The rows come from 4 hidden closed curves, with some noise, and rows from the same curve form a group. Each curve winds through 4 dimensions. The rows are also pushed far along 3 directions, which tell nothing about the answers.
Some rows, each with its group after it:
[  4   0  -1   7 -12  -1   7  -5  -2  11   8   3  -5   4] -> (3)
[-6  1  2  1 13  3 -2 -3  9  9 -5 -2 -6  3] -> (0)
[  9   6  -8  -6  -3 -14  -6  -1  -1   1   7  -7  -4   5] -> (3)
[ 10   0  -9   3 -19 -15   5   7   1  -6   1  13  15   0] -> (2)
[-4  5 -5 -5 -6 -1  6 -3 -6 -1  4  4  5 -1] -> (2)
[ 2  3 -8 -3 -3 -9 -4  3  3 -2 -3  4  4  1] -> (3)
[  3  -9  -8  -2   1 -16  -6   6   4 -13  -9   7  21   1] -> (3)
[ 10   2 -11  -1 -19  -6   2   5  -4  -2   9   2  -4  10] -> (3)
[ -7  -7   7  -1  11   5 -10   1   5  -8 -13   0   0   0] -> (0)
[ -6  -9   9  -4  30   2 -13  -1  12  -5 -12 -10  -3   0] -> (0)
[  2  13  -5  -4 -14   4   6  -2   0   5   9  -2 -18   8] -> (2)
[ -3   3  11   8  -4  11   7  -5   2  10   3  -1 -13  -3] -> (0)
[  3  -8  -4  -6  20 -13 -13   5  12 -14 -10  -6   7   5] -> (0)
[  2  -6   3  -6  17 -11  -9   1   2 -12  -5  -7  12  -5] -> (3)
[-32  -9   5   2  22  27  -2 -10  -1  13 -18  12   7   0] -> (2)
[ -2  -6   6  10 -15   7  12   0  -1   1  -1  13   7  -2] -> (0)
[  9  11   3  -1  -8  -6   4   0   3   4   8  -5 -10  -3] -> (1)
[ -6  -4   7  -5  16   0 -15  -1   2  -9 -13  -4   2  -4] -> (0)
[ -2  11   6   9 -16  11  13  -4   3  17   6   6 -13  -1] -> (1)
[ 11  12  -8  -2 -18  -9   7  -1 -10   5  16  -2  -5   1] -> (2)
[ 10  18  -3   0 -19  -9   8   0  -1  10  12   0  -8  -4] -> (1)
[  3 -14   0  -2   8  -3  -4   7   1 -21  -5  -3  10   3] -> (3)
[ 19   2  -7 -11   6 -21 -10   4  -1 -13   9 -21  -6   5] -> (2)
[ -9   7   5   1   9   7   0 -10  -2  17  -1   0  -6  -7] -> (1)
[  1  -4  -2   4 -11   5   4   0  -1   3   1   4  -5   9] -> (1)
[ -3  -3 -11  -4   0  -2   2   6   0  -9  -3   7  14   1] -> (1)
[ 10  -2  -3  -4   2 -14  -7   7  10 -12  -3  -6  -1   6] -> (0)
[  4   3  -6  -4   0 -10  -1   4   1  -8   0   1  12  -5] -> (1)
[ -6  12   0  -9   9   2  -3  -8  -4   6   7 -11 -13  -1] -> (2)
[ 10  15   9  -5   6  -5  -1  -7  -1   7  15 -24 -24  -4] -> (1)
[  3   3  -1  -8   5  -1 -13   1   4  -4  -4  -9 -14   6] -> (0)
[ 14   9 -10 -18   4 -19 -12   5   5 -17   7 -22 -15   9] -> (2)
[-20 -21  17   5  37  14  -8  -6   7  -2 -22   1  12  -6] -> (3)
[-11 -17   9   7  12  11  -2  -1   4  -3 -13   5   7   2] -> (1)
[ -9   3  -3   7 -14   9   7  -1   0  12  -6  18   4   1] -> (3)
[-2  1  2 -6  4  3  1 -3 -3 -3  5 -9 -6  2] -> (2)

New rows. What belongs after each?
[  1  11   4   3 -10   3   8  -2  -3   8   6   3  -4  -8] -> (3)
[  6  17  -2   3 -14  -1   4  -2  -2  22  11   0 -16  -1] -> (2)
[  8  -5  -1   8 -20 -10   7   1  -5  -2   2  11  10   1] -> (1)
[  6  13   4   4 -28   3  11  -3  -7   8  12   2 -14  -2] -> (0)
[ -1   9   4   6  -5   6   2  -3   3  20   2  -1 -18   1] -> (2)
[  9  -4 -12  -1 -10 -13   1   8   6  -9   0   4   7   9] -> (0)
[-2 -4  0  7 -6  4  5 -3  1 11  0  6 -3  7] -> (3)
[-1 -6  3 10 -8  1 10  0 -4  5  1 10  9 -4] -> (2)
[  1 -16   6  -2  25  -8 -12  -1   4 -12  -7 -12   6   1] -> (3)
[ -4 -25  -5   9  -1  -4   2   3  -1  -9 -11  17  28   6] -> (3)
[ -3  17  -1  -3 -11   2   9  -6  -5   8   9   1  -9  -3] -> (2)
[  2   4   2  -4   1   6   0  -1  -4   1   7 -10 -14   2] -> (3)
[  1   7   2  14 -25   5  16  -5   0  21   7  15  -7   2] -> (3)
[ -5   4  11   3  13   8   0  -6   9  12  -1  -6 -14  -1] -> (0)
[ -4  -9   3   1   6   3  -5   3   7  -8 -12   4   4   3] -> (0)
[  1   2   2  -4   9  -8 -10  -4   3   2  -3  -6  -5   0] -> (1)
[  6  -5  -2  10 -18  -2  15   2  -1   1   6  10   9   2] -> (0)
[ -3  14   2  -6   4   7  -4  -2   0   6   1  -7 -15  -4] -> (3)
[-11  11   7  -2   6  16   1  -6  -3  13   1  -4 -12  -8] -> (3)
[ 11  -1   3  -1  -3 -11  -7  -1   2  -1   3  -8  -9   5] -> (1)
[ 18  14  -6 -13 -10 -15   1   1  -2 -10  18 -18 -16   6] -> (2)
[ 11   9  -7  -1 -27  -5   6   2  -7  -3  12   1  -9   5] -> (0)
[ -9  -2   9   2   2  10  -4  -3   1   1 -10   5  -4  -2] -> (0)
[-5  4 -4 -3 -7  4 -2 -1 -3  4 -3  5 -4  3] -> (0)
[ 3 -7 -7  4 -6 -7  2  2 -6 -2  0  9 18 -2] -> (2)
[  5  -5   1  13 -30   0  14   0  -3   5   4  15   2   5] -> (1)
[-12  -2   2   4  -1  13   5   0  -4   2  -7  13  10  -7] -> (3)
[ 17 -17  -6   2 -10 -25  -4   9   0 -27  -2   4  24   4] -> (1)
[  1   9  -1  -1  -1   9   7   0   2   7   8  -6 -15   2] -> (1)
[ 11   4  -4  -8  -7 -13   4   2  -3 -17  10  -8   3   1] -> (2)
[  9  -8   1  -4  15 -14 -10  -1   2  -8   2 -17   0   3] -> (3)
[-6  4  4  0  7  1 -3 -7 -2 10 -2 -1 -3 -4] -> (1)
[ 12  -3  -8  -2 -19  -6   5  10  -2 -15   6   2   3   7] -> (3)
[ 6 10  3 -1  6 -8 -4 -3 -1  9  5 -9 -7 -6] -> (2)
[ 13  22  -8   0 -23  -7   4   0  -3  19  16  -5 -22   4] -> (2)
[-1  6  4  3  0 -1 -2 -6 -3 12  2  0 -5 -3] -> (1)
[  0   3  -6   8 -19  -4  11  -1  -4  10   2  17  10  -1] -> (3)
[ 18   6  -7  -1 -14 -16  -2   7   5  -3   7  -4  -8   6] -> (2)
[ 13  -5 -10  -2  -6 -17   2   7   2 -12   7  -1  12   4] -> (0)
[ -8 -12   3  -3  13   3  -3   1   4 -16 -10   1  10   2] -> (2)
[-3  2  1  1 -6  9  2  2  2  2 -2  4 -5  2] -> (3)
[  4  -9  -6  -5   9 -16 -11   5   8 -14 -10   1  12   4] -> (3)
[ -6  12   6  -1  -4  11  -3  -5   0  12  -2   0 -18   0] -> (0)
[-10  -2   5  -2  11   4  -9  -2   3  -2 -13   4   3  -4] -> (0)
[ -8 -16  -1   2  -1   7  -2   0  -5 -10 -10  10  14   3] -> (0)
[ 0  3  0  2 -7 -5  0 -2  0  5 -1  5  2  0] -> (1)
[  1  -3  -4  -1  -7  -3   4   5  -5 -10   0   8  16  -5] -> (3)
[ -6   5   7   0   4  12   0  -1   2   4  -2  -3 -10  -3] -> (3)
[  7  17   1  -9  -3  -2   1  -6  -2   2  16 -18 -25   2] -> (2)
[ -3  10   8  -5   9  10  -3  -2   4   6   0 -12 -19  -4] -> (3)
[  8  -1 -14   3 -24  -6   5   7  -1   0   3  13   5   9] -> (2)
[ 11   2   3  -3   9 -12  -6  -3   4   0   6 -17 -14   6] -> (3)
